There are 9 hidden switches. A switch that is on adds its own fixed numbers to the row, and there is some noise. The rows also spread widely along 13 directions, which tell nothing about the answers.
Known rows, each followed by its switches (1 for on, 0 for off):
[ 10.0 -24.0  34.3 -29.0  -3.8  -3.3  -8.3 -28.5   6.0  -8.3 -10.8  21.3
   6.8 -22.3 -11.9  33.2 -22.4   2.8 -31.8 -22.5   8.8 -24.2  25.6 -32.0
  27.5  12.6   1.1  31.0  22.8 -25.6  31.8  18.7   5.2   4.2] | 0 1 1 0 0 1 0 0 0
[ 22.7   4.7 -15.4 -26.9   7.1 -18.0   6.4 -12.9  46.3 -33.3  -3.3  -9.6
 -20.7 -10.7 -12.6 -27.1   3.0   8.4  -3.5  -3.3   6.6 -37.6  34.2 -10.3
 -33.0  41.4  17.8  10.9  -2.9  -8.2  -7.3  41.2  11.1   2.9] | 0 0 0 1 0 0 0 1 0
[ 14.5 -29.9  27.5  26.4 -26.8  -5.9   1.7 -37.8  29.0 -30.9   7.3  54.5
  -4.6  -7.3 -11.7  44.2   7.9 -22.9 -20.4 -11.3   7.4  -9.6 -13.0  -2.4
   9.8   7.8 -10.4 -11.5  18.4 -30.3  19.6  10.3  14.0  22.0] | 0 0 0 1 0 1 1 0 1
[  2.0  33.1  11.4   0.1  -7.1   9.0  21.6 -14.2  36.3 -14.9   5.6  11.1
 -13.2   4.0  15.0 -14.1  18.1  -9.6   4.8  30.8   2.8 -37.4  14.5   1.9
 -13.9  22.4   1.4  15.8  -5.9 -19.8  -0.9  22.4   3.0  29.2] | 0 1 0 1 0 0 0 0 0
[  9.9  14.5   9.4 -32.2  11.2   4.3   8.1 -13.7  17.1 -31.0 -11.7  -7.2
 -23.9 -17.4   3.5 -15.5 -26.3   1.6 -40.3 -19.8 -16.9   7.6  -6.4 -32.1
 -27.9  44.6 -21.1  10.0  27.4 -19.9   7.5   7.5  16.8  -0.3] | 0 1 0 0 0 0 0 0 0
[ 15.9  20.0   0.8  -3.2 -20.8  11.3  29.8   3.3  -5.1  -7.9   9.9   5.3
  10.1   7.1  30.0  -6.7  15.0 -39.2 -12.5  25.6  -7.9  14.4 -17.2  -3.9
 -26.9  11.5   1.9  14.8  19.5 -26.8 -12.2 -20.6 -11.1  20.1] | 0 1 0 0 0 1 0 0 0
[  4.7  -6.2  19.3 -19.8  -4.4 -15.3  -0.7 -26.7  -1.1 -19.4   3.9  23.3
   8.7  -9.9 -14.9   5.2   8.3  -5.2  -7.8  18.3  28.4  -3.7   6.2  -2.9
  13.4  14.6 -27.3   5.6  20.9 -10.6 -11.0  34.6  16.5  19.3] | 0 0 1 0 1 1 0 0 0
[ 10.6 -14.6  10.8  -9.0 -21.7 -20.5   0.4   5.3 -40.0 -44.1  12.7  -0.2
  -5.1 -13.7  13.9  32.1  -8.4  -2.2 -14.6 -11.2 -10.5   6.6  12.1  -2.0
 -36.3  10.6 -22.6  11.8  11.0  -8.3   0.5   9.2 -13.0   9.7] | 0 0 1 0 0 0 0 0 1
[  2.2 -14.1   5.5  28.0 -35.8   0.9 -23.3 -46.3  37.5 -28.1  10.8  25.0
  -5.5 -10.2  -6.1  24.9  19.9 -49.6   2.9   3.2  12.0  15.5 -12.9  20.2
  -1.9   7.9   0.3   6.5 -25.9   7.8  14.8  -9.9   4.9  23.7] | 0 1 1 0 0 1 0 0 0
[ 11.4  -5.8 -13.0  -6.6 -16.9  13.4 -22.7 -14.7   3.3 -13.6 -13.5 -20.0
  -8.5 -10.9  16.1  -4.4 -14.4 -32.1 -26.5 -10.2  -9.8   4.7  -9.8  -4.3
 -26.1  22.2   5.4  39.4   4.1  -7.0  35.8 -14.5 -23.9  11.4] | 0 1 1 0 0 0 0 0 0
[ 20.2 -23.0  13.9  -6.3  -3.5 -24.4 -17.7 -17.4  -3.2 -57.7  -1.6  -6.4
 -25.4 -10.6  -1.7  11.0 -20.5 -17.6 -37.9  10.9  14.3  -5.8   3.6   2.3
  -8.2   0.1 -15.2  22.5  26.2   1.5  23.3  14.1   0.1  39.8] | 1 1 1 1 1 0 0 0 1
[-17.9  -4.0  29.6 -25.9  -5.2   0.0 -10.3 -21.6 -25.0 -50.0  10.4  29.9
  18.8 -32.8 -33.0  35.5 -21.2   8.5  -5.0  -3.2  -7.4   0.4 -10.9  14.2
 -27.6  13.1   1.8 -17.9  30.0 -21.9   2.8  35.9  -0.4   5.6] | 0 0 1 0 1 1 0 0 0
[ 10.3  17.4  25.1 -12.2  -4.3   5.1  20.6 -27.2  23.6 -42.2   6.6  10.1
 -14.4 -18.0   0.4   3.9  -8.4  -9.1 -38.5   1.5 -11.4  -1.7 -16.5 -22.5
 -29.6  32.2  -0.5   4.0  25.1 -26.4  -0.4   3.0  14.4  19.8] | 0 0 0 1 0 1 0 0 0
[  2.8  -8.7   9.1  -1.1 -17.0   5.2 -19.5 -16.7   3.2 -48.7  29.5   0.8
   8.3 -32.7 -27.7  42.1  -9.5 -20.1   5.1 -33.2   0.9  32.7   7.8  -1.5
 -21.2  -5.1  48.1  -4.7 -15.8  -0.7  -3.0  -3.4   9.2 -30.3] | 0 0 1 0 0 1 0 0 0
[ -9.9  -0.5  12.1  13.2 -19.0  26.8  -9.4 -49.7   5.6  -2.8   7.5  24.5
  22.7 -31.7 -21.5  32.8  29.8 -27.5   7.7  -9.5  13.1  25.0 -10.3  -7.7
  17.5  18.7  37.6  13.6 -18.0 -13.6   9.8  -3.4  -3.5  -6.3] | 0 0 0 1 0 1 0 0 1
[  8.6 -22.6   5.3 -13.7 -19.9  -6.7 -11.0  -2.3   7.9  -8.2   3.6  41.1
  20.3 -15.6 -13.6  33.8  -4.0   6.9   7.5 -24.9  -5.7 -49.1  37.7  12.3
 -13.0   8.3  30.5   2.2  -0.2 -36.6  24.6  34.3 -14.9  -6.0] | 0 0 0 0 0 0 0 0 0
[-25.6  11.8   1.6 -26.7  11.7  35.8 -24.4 -15.3  13.0 -15.9 -21.2   0.7
   2.5  -1.8 -24.3 -24.2 -23.0   1.3   6.1  -4.5 -13.2 -11.1 -12.5   5.9
 -13.9  17.2  -3.3  -5.5  32.2 -10.5  29.5  29.7   4.0  -1.0] | 0 1 0 0 0 0 0 0 0
[ 47.1   0.6 -11.7 -10.9 -17.6 -21.9  25.2  -8.3  33.1 -28.5  11.3 -10.5
  -7.4  -7.7  15.7 -15.1  14.3 -28.5 -22.9  23.3   7.6 -41.7  14.7  -2.5
 -34.1  20.6  31.8  35.1  -2.4 -19.7  -2.8   1.6 -24.0  32.8] | 0 0 0 1 0 1 1 0 0
[ -5.6  14.2  10.5  -3.7 -30.7  18.7  16.5 -11.7   9.1 -48.4  22.7 -18.1
  11.7  23.5 -10.7   1.7   3.2 -37.3  22.5  24.1 -17.7   0.1 -17.3  21.2
 -35.0 -11.7  38.9  -9.8  29.4   0.2   8.0 -14.3  -2.7  31.3] | 0 0 1 0 1 1 0 0 0
[ 23.1  -3.7  11.9 -15.9   0.4 -20.3   0.4 -17.6  -7.1 -18.9  11.7   6.2
   7.9 -54.1   0.1  41.1  -0.8   1.1 -21.7 -15.6  16.2  -8.4  32.6 -20.3
  -3.5  29.5  39.1  41.3 -25.5 -26.6  -2.9  20.5 -26.5 -20.2] | 0 1 1 1 0 0 1 1 0
[ 21.8 -24.7 -10.5   6.4 -11.1   0.6 -15.0  -8.8 -12.2 -22.2   2.1 -10.8
  -1.6   2.1  -8.0  -1.2   2.3 -43.3 -25.2 -13.4  11.5  59.7 -30.4 -20.2
   6.4  -3.7   3.5   1.6  37.8  -4.2   5.5 -23.1  19.0  -0.8] | 1 0 0 1 1 1 0 0 0
[  4.1 -17.0  -8.4   3.4 -16.9   3.2 -33.9  -5.9 -18.1 -39.1   3.1  -9.3
  -1.0 -10.9  -3.7   3.7  -1.1 -21.0   1.5  17.9  11.2  -5.7   3.0  24.2
 -21.9 -16.5   8.8  18.6   0.7  -0.2  15.5  16.8 -20.5  23.1] | 1 0 0 1 0 1 0 0 1
[ 49.8 -34.0 -36.3  35.0 -25.1  -9.4 -14.6  25.0   8.0 -15.8   9.3 -16.1
  -5.7  28.1  13.6  -3.0  13.8 -51.6   2.1   4.3  34.6  16.1   8.5  12.3
   4.8 -32.4  22.2  15.6  11.5 -14.4   8.2  -3.0   1.7 -10.8] | 1 0 1 1 1 0 1 1 1
[ 22.1  -8.4 -30.1  24.9 -13.2   7.5 -12.0  33.5  12.2 -37.6  11.1 -29.6
 -31.7  41.4  14.6 -22.1  -4.1 -23.9  12.0  -9.1   4.8  12.7   3.5  -7.5
 -31.7 -21.3 -20.1 -13.2  17.7   0.2  -0.1   0.5  27.9 -11.1] | 0 0 0 1 0 1 1 0 0
[  3.2 -39.5  -1.0   4.4 -27.4  -2.3 -38.6 -13.0 -24.8 -34.9  -1.2  23.2
  15.6 -16.8 -13.5  31.5 -14.0 -23.9 -11.0 -10.6   0.5   6.7 -12.9  23.8
 -24.1  -6.4  -6.0   2.9  19.9 -13.1  27.4   8.8 -19.7   9.8] | 0 0 1 0 0 1 0 0 1
[ 34.6 -15.8   6.0  23.5 -17.3  -9.7  -6.4  -5.1  34.4 -13.1  -2.3  30.4
 -32.8   5.6  25.1  10.3  -5.7 -10.4 -35.9  -4.9  27.9 -25.9   9.9 -16.5
  -2.2  14.1 -49.4  14.9   5.0 -43.3  18.5  24.9  26.0   5.1] | 0 0 1 1 1 1 1 0 0
[ 10.3   1.4 -11.8 -24.3  -8.1 -11.0   5.3 -33.5  39.8 -15.4 -20.5  -5.0
 -30.9  -5.5  -2.8 -31.0  20.5  -1.7  -3.9 -10.5  12.1   3.2  -1.9 -21.7
 -13.8  64.2 -44.8  14.0  -5.5  -1.3 -14.5  27.5  37.0   8.8] | 1 0 1 0 0 1 0 0 0
[-23.1   8.3  13.9  -4.5  -0.3  13.5  -8.0 -17.9   2.6 -29.2   0.6 -14.9
  -6.9  20.0 -19.2  -2.6   5.7   5.0  27.4   5.2   1.1  -4.3   9.6   2.8
   4.3   2.3  -2.9  -8.5  20.7  10.4  14.7  29.8  18.9  18.1] | 0 0 0 1 1 0 0 1 0

New rows. What belongs after each?
[ 13.1 -16.4   5.3   3.4 -12.1 -21.2  -1.6  -5.5 -20.6 -22.2   4.2   3.6
  -5.1   3.5   9.5  23.9  10.2  -6.5   2.4   1.1  18.8   2.8  17.0 -12.1
   2.4  11.2 -30.4  15.5   5.7 -11.2   0.3  19.7  -0.2   6.7] | 0 1 1 1 1 1 1 1 0
[ 18.3 -13.3  14.4  -1.1 -18.6  -3.4 -23.5  -7.6   1.1 -12.2  17.5   3.5
   5.4 -13.9   9.6  24.4  -2.5 -16.7  -8.4  10.1  32.0 -21.4  42.3   1.3
  15.4 -23.1  13.6  43.1 -19.8 -10.8  13.0  16.4  -9.3   4.4] | 0 0 1 0 0 1 0 0 0
[  8.9  -5.6   8.2  -0.1   3.8 -10.0   5.6 -19.5  25.2 -56.8   8.4   1.9
  -8.0  11.1 -25.4  -9.3  -2.3 -25.5  -8.2   8.9   0.0  18.3 -19.2   0.6
  -9.8   0.2   7.5 -25.4  41.9  10.7  -3.7   5.6  23.7  23.0] | 0 1 0 1 0 0 0 1 0
[ -6.5   8.5  22.9 -27.5   1.2  17.8 -10.5 -45.2  11.5  -2.3 -12.9   3.6
   4.8 -18.3 -10.2 -15.8   5.7 -13.2 -17.5  27.9  20.3  -2.5 -13.5  -1.8
  25.2  18.4  -6.2  30.8  17.5 -12.1  16.0  21.2   2.4  33.6] | 1 0 0 0 1 1 0 0 0
[ 15.6  -0.2 -10.8  18.8 -18.9  22.3 -14.8 -13.7  60.4 -26.4  10.8 -26.5
 -19.8  19.9  -5.2  -7.7  -0.2 -43.3  19.6  -6.2  18.5  -2.3  17.1   0.2
   0.3 -13.0  30.9  13.0 -18.0   5.6  24.1  -9.8  20.3  -6.9] | 0 1 1 0 1 1 1 0 0
[ 13.7 -26.7 -16.3 -12.5 -12.0  -8.0  -9.1 -18.3  22.6 -29.5 -17.0   9.2
   4.3  12.4 -27.6 -13.3  -7.0 -30.9  -2.4  -4.3   1.7   2.8 -17.7   8.6
 -18.2  18.2  -3.6 -13.0  44.2  -6.6  14.8  11.7  13.7  10.3] | 0 1 1 0 1 1 0 1 0
[-12.1 -10.5  40.9  15.4 -14.4  15.7 -15.8 -21.8 -17.7 -16.0   7.1  12.1
  14.4  12.0   2.1  36.0  -6.5 -27.6  -6.3  18.2  10.6  17.7 -13.0  11.6
  42.3 -30.9  -6.2  11.7  34.0  -6.3  37.2  -1.8  -6.0  27.4] | 0 1 1 0 1 0 1 1 0
[ 21.9 -14.3 -15.0  -1.0  -5.9  11.6 -25.0  -0.6  25.1 -17.4  -1.3 -23.1
 -16.1  16.6  -0.2 -28.7  -5.5 -25.5  -2.7   7.1  26.0  -7.1  22.7  -4.9
   3.7 -17.6  -7.2  20.1   7.4   5.3  12.8  11.3  15.3   3.7] | 0 0 0 0 0 1 0 0 1
[  8.4   8.8   8.4   1.0 -14.5  22.5  -2.1 -20.9  38.1   6.6  -3.8   6.5
 -14.1   1.8  15.3  -6.4   9.5 -12.7  -7.1  -4.4  10.6 -13.0  16.2 -18.7
   3.5  20.4 -13.2  27.2 -12.2 -22.6  15.5   7.8  17.5   3.2] | 0 0 0 0 0 1 0 0 0
[ -8.0 -10.4  24.4  -7.9 -21.7   8.4 -13.5 -27.7   3.1 -30.5 -11.2   9.0
 -13.5  -6.2  -0.7  28.7 -20.3   3.2 -18.2 -24.8 -13.1  -5.7  -3.0 -10.5
 -24.3  30.2 -28.0  10.3  16.2 -22.8  33.9  16.4   8.5   9.3] | 0 0 1 0 1 1 0 1 0
[ 21.3 -14.4  -7.8 -23.1  -8.4   0.4  -9.1  -6.4  25.6  -6.9   0.3  21.4
  14.2 -21.6 -17.7   7.3  -8.7  -4.2  -5.1 -20.6   0.9 -38.8  29.4   3.4
 -14.3  14.6  48.3  13.8   2.7 -32.9  19.6  23.7 -11.3 -12.4] | 0 0 0 0 0 0 0 0 0
[-11.5   4.0  21.2  -0.1  -3.5   8.8 -18.2 -38.9  11.3 -36.8   0.7   4.6
  -5.2 -24.2  -7.7  12.7   0.2 -18.9  -7.3  12.4   1.6  15.2 -17.9  18.6
   5.6  10.3  -1.7  13.0  -5.9   0.2  13.7  13.9  -9.2  24.7] | 1 1 0 0 0 0 1 1 0
[ 13.4 -15.7  17.0  35.3 -40.1   5.2   0.6 -10.0  36.1  -4.9   9.2  48.7
  -8.8  23.7  14.8  28.9  18.9 -28.9   6.0   0.8  17.0  -8.1  -2.9  10.0
  21.5 -10.6 -28.0  -4.0   2.7 -35.4  11.8  11.3  28.7   9.9] | 1 0 1 0 0 1 1 0 0
[  1.2 -15.4  -0.1  10.7  -2.3  12.8 -27.2 -17.5  37.9 -46.6  -8.1   4.7
 -17.6   6.3 -22.5   6.2 -29.9 -20.4 -13.5 -23.3  -9.7   0.2 -10.6   4.7
 -23.3   3.9  12.3 -18.5  29.5 -12.2  42.5   9.0  19.9   1.9] | 0 1 0 1 1 0 0 1 0
[ 14.4 -23.3  16.6  -8.5 -13.9 -42.0  -1.8 -19.3 -11.8 -62.4  18.1  20.7
  -7.3 -26.5 -16.3  38.2  -1.8   5.4 -12.1  -7.9   5.9  -9.8   6.3   0.3
 -24.9  18.9 -18.0  -4.9   7.9  -5.1 -12.2  31.3  -0.2  19.3] | 0 0 1 1 0 1 1 0 0
[  7.8   1.2  16.7  -0.1 -26.8   7.3   4.6 -23.2  -7.9 -38.4  14.3 -21.7
  -4.7 -20.2  10.1  31.5   9.5 -13.9   4.1   8.2  -2.7 -14.0  17.0   3.6
 -20.2  11.9  37.5  40.0 -19.3 -14.1  18.7   3.3 -31.3  22.6] | 1 0 0 1 1 1 1 1 1
[ 12.9  -4.4  -4.2 -12.6 -12.6  -5.5   3.4 -21.1  16.6 -30.7  11.7  23.6
  19.7 -18.8 -23.3   2.3  10.2 -21.7   3.8  10.7   6.3  -6.8 -13.8  20.9
 -21.7  17.3  24.7 -10.6  12.0 -25.1  -6.6  19.3  -8.6   8.5] | 0 0 0 0 1 1 1 0 0
[  1.0  -0.7 -17.6  -4.2 -24.2   2.1   1.0  -5.8  -8.4 -37.5  -5.2 -25.2
  -7.2   9.3   3.6  -6.9  12.7 -26.0  18.0   5.6 -21.0  -1.0 -15.5  12.5
 -46.8  24.5  11.3   7.9  10.9  -1.0  15.4  -6.1 -21.8  31.0] | 1 1 0 1 1 1 1 0 0
[ 47.1 -17.4  -8.1   7.7 -15.1 -23.7   5.2  -1.2  24.3 -19.0  12.0  39.7
  -2.7 -27.9   5.2  27.0   8.2 -28.0 -28.0  -8.6  25.2  -2.5   5.5  -7.6
  -7.3  18.1  15.8  12.6  -8.3 -47.7 -13.6  14.1   5.5 -17.2] | 1 1 1 1 0 1 1 0 0
[  8.5 -24.2   7.5  -3.3  -4.4  -1.1  -6.2 -12.8  31.3 -37.5 -11.6  10.1
 -21.4  10.6 -24.0  12.0 -21.0  12.7  -5.4 -40.5  -6.9 -25.8  10.9 -19.6
 -14.4  22.6 -15.4 -20.0  33.8 -26.3  28.2  32.5  30.4  -7.5] | 0 0 0 1 1 1 1 1 0
[  4.2 -22.7   6.2 -22.9  11.5 -24.9 -20.9  -5.5 -38.0 -47.7  -2.2  -0.7
  -4.3 -20.1 -16.3  14.8 -21.0  10.3 -14.0  -9.6   5.4   2.4   4.1  -8.1
 -17.3  13.0 -30.1   0.0  30.2  -4.2   6.8  31.7  -6.0   9.1] | 0 1 0 1 1 1 1 0 0
[-14.2  33.7  -3.6  -8.9  -3.6  35.4 -18.0 -24.4  25.1 -11.5   3.2 -27.2
  -7.8 -15.2   3.1 -23.2   7.6 -11.0  13.9  15.5   5.1  -7.1   9.2   8.9
 -15.6  17.6  21.2  31.5 -31.7   4.3  10.9  13.5  -9.3   6.5] | 0 0 0 0 0 0 0 0 0
[  5.6   1.1  12.9   8.9 -12.6  21.9 -20.7  22.4 -43.6  -3.8  15.1  24.6
  24.9 -16.6  11.5  37.0 -17.2 -11.1 -18.3   4.3  14.2   9.0   0.7  -1.3
  -6.5 -27.3  12.6  15.0  20.0 -48.3   7.9  14.1 -13.8 -26.6] | 0 0 1 1 0 1 0 0 0
[ 40.5  -5.1 -19.0 -14.8  -7.6 -14.1  22.6   0.2  49.6 -38.2   3.3 -10.9
 -14.2   2.1 -12.1 -14.1   4.4 -17.2   4.0  -7.7   0.7 -25.4  20.2 -10.2
 -29.6  21.7  44.3   3.6   7.3 -19.8  -8.7  15.5   8.1  -2.5] | 1 1 0 1 0 1 1 1 0
[ 16.8 -14.4   5.5 -20.9  -0.2 -12.7 -22.1 -54.7  33.7 -33.5  -7.7 -22.7
 -13.7 -17.2 -14.6 -22.9   3.6 -39.8 -26.0  23.9  28.3   8.6  -3.3  -1.5
  19.9  12.6   0.4  39.4   1.4  24.5  16.1  -1.9   3.8  50.8] | 1 1 0 0 1 1 0 0 0
[ 15.5 -13.4 -15.5  -5.7  -1.9  -2.0 -16.3   1.5  35.0 -35.1 -14.0 -16.7
 -38.7   4.6   1.8  -6.7 -23.2   8.2  -6.2 -34.5 -13.2 -41.3  28.0 -16.7
 -34.0  25.1  -8.2  10.8   1.0 -11.4  35.8  23.4   4.8  -0.6] | 0 1 0 1 0 0 1 0 0
[  3.3   6.1   5.7  24.2 -18.7  19.2  -6.0   5.4   6.0  -6.7  -3.3  17.5
 -20.7  16.4  35.9   0.4   0.7 -29.5 -17.8   8.1  -2.5  22.4 -19.4   4.6
  -6.4  -1.6 -44.0   5.7  12.0 -26.1  15.8  -5.5  15.1  14.7] | 1 1 0 0 0 0 0 0 0
[ 17.8 -24.8 -32.7 -23.7 -12.7 -14.8 -17.3   8.1 -22.4 -23.9 -20.5 -16.8
   8.9   7.9  -8.9 -24.9  -0.2 -15.1  -2.1  12.7   2.7  -5.7 -13.0  11.5
 -34.4  15.2  -3.0  13.0  40.9  -5.8   3.1  24.1 -16.3  16.6] | 1 0 1 1 0 1 0 1 0
[ -9.2  -0.8  10.4  -3.2 -13.6  10.3  -6.8 -17.3 -31.0 -10.8   6.2  20.6
  19.2 -32.2 -10.1  39.7  16.0  -1.6  10.1 -15.6   3.9  28.4 -14.8  -8.3
  -0.4  25.0  10.0   7.2  -3.5 -30.0  -8.8  17.6  -4.8 -23.5] | 1 0 1 1 0 1 1 0 0
[ 13.1 -28.0  18.1 -24.2 -15.2 -19.7  -6.6 -14.5  13.2 -20.7   1.6  24.6
   9.2 -14.4 -18.3  30.9  -8.3  14.8   3.1 -15.0  10.2 -57.4  42.4  -1.6
   3.6   8.2  11.1  16.4   6.3 -24.1  20.1  44.5  -7.0   6.0] | 0 0 1 0 0 1 1 0 0
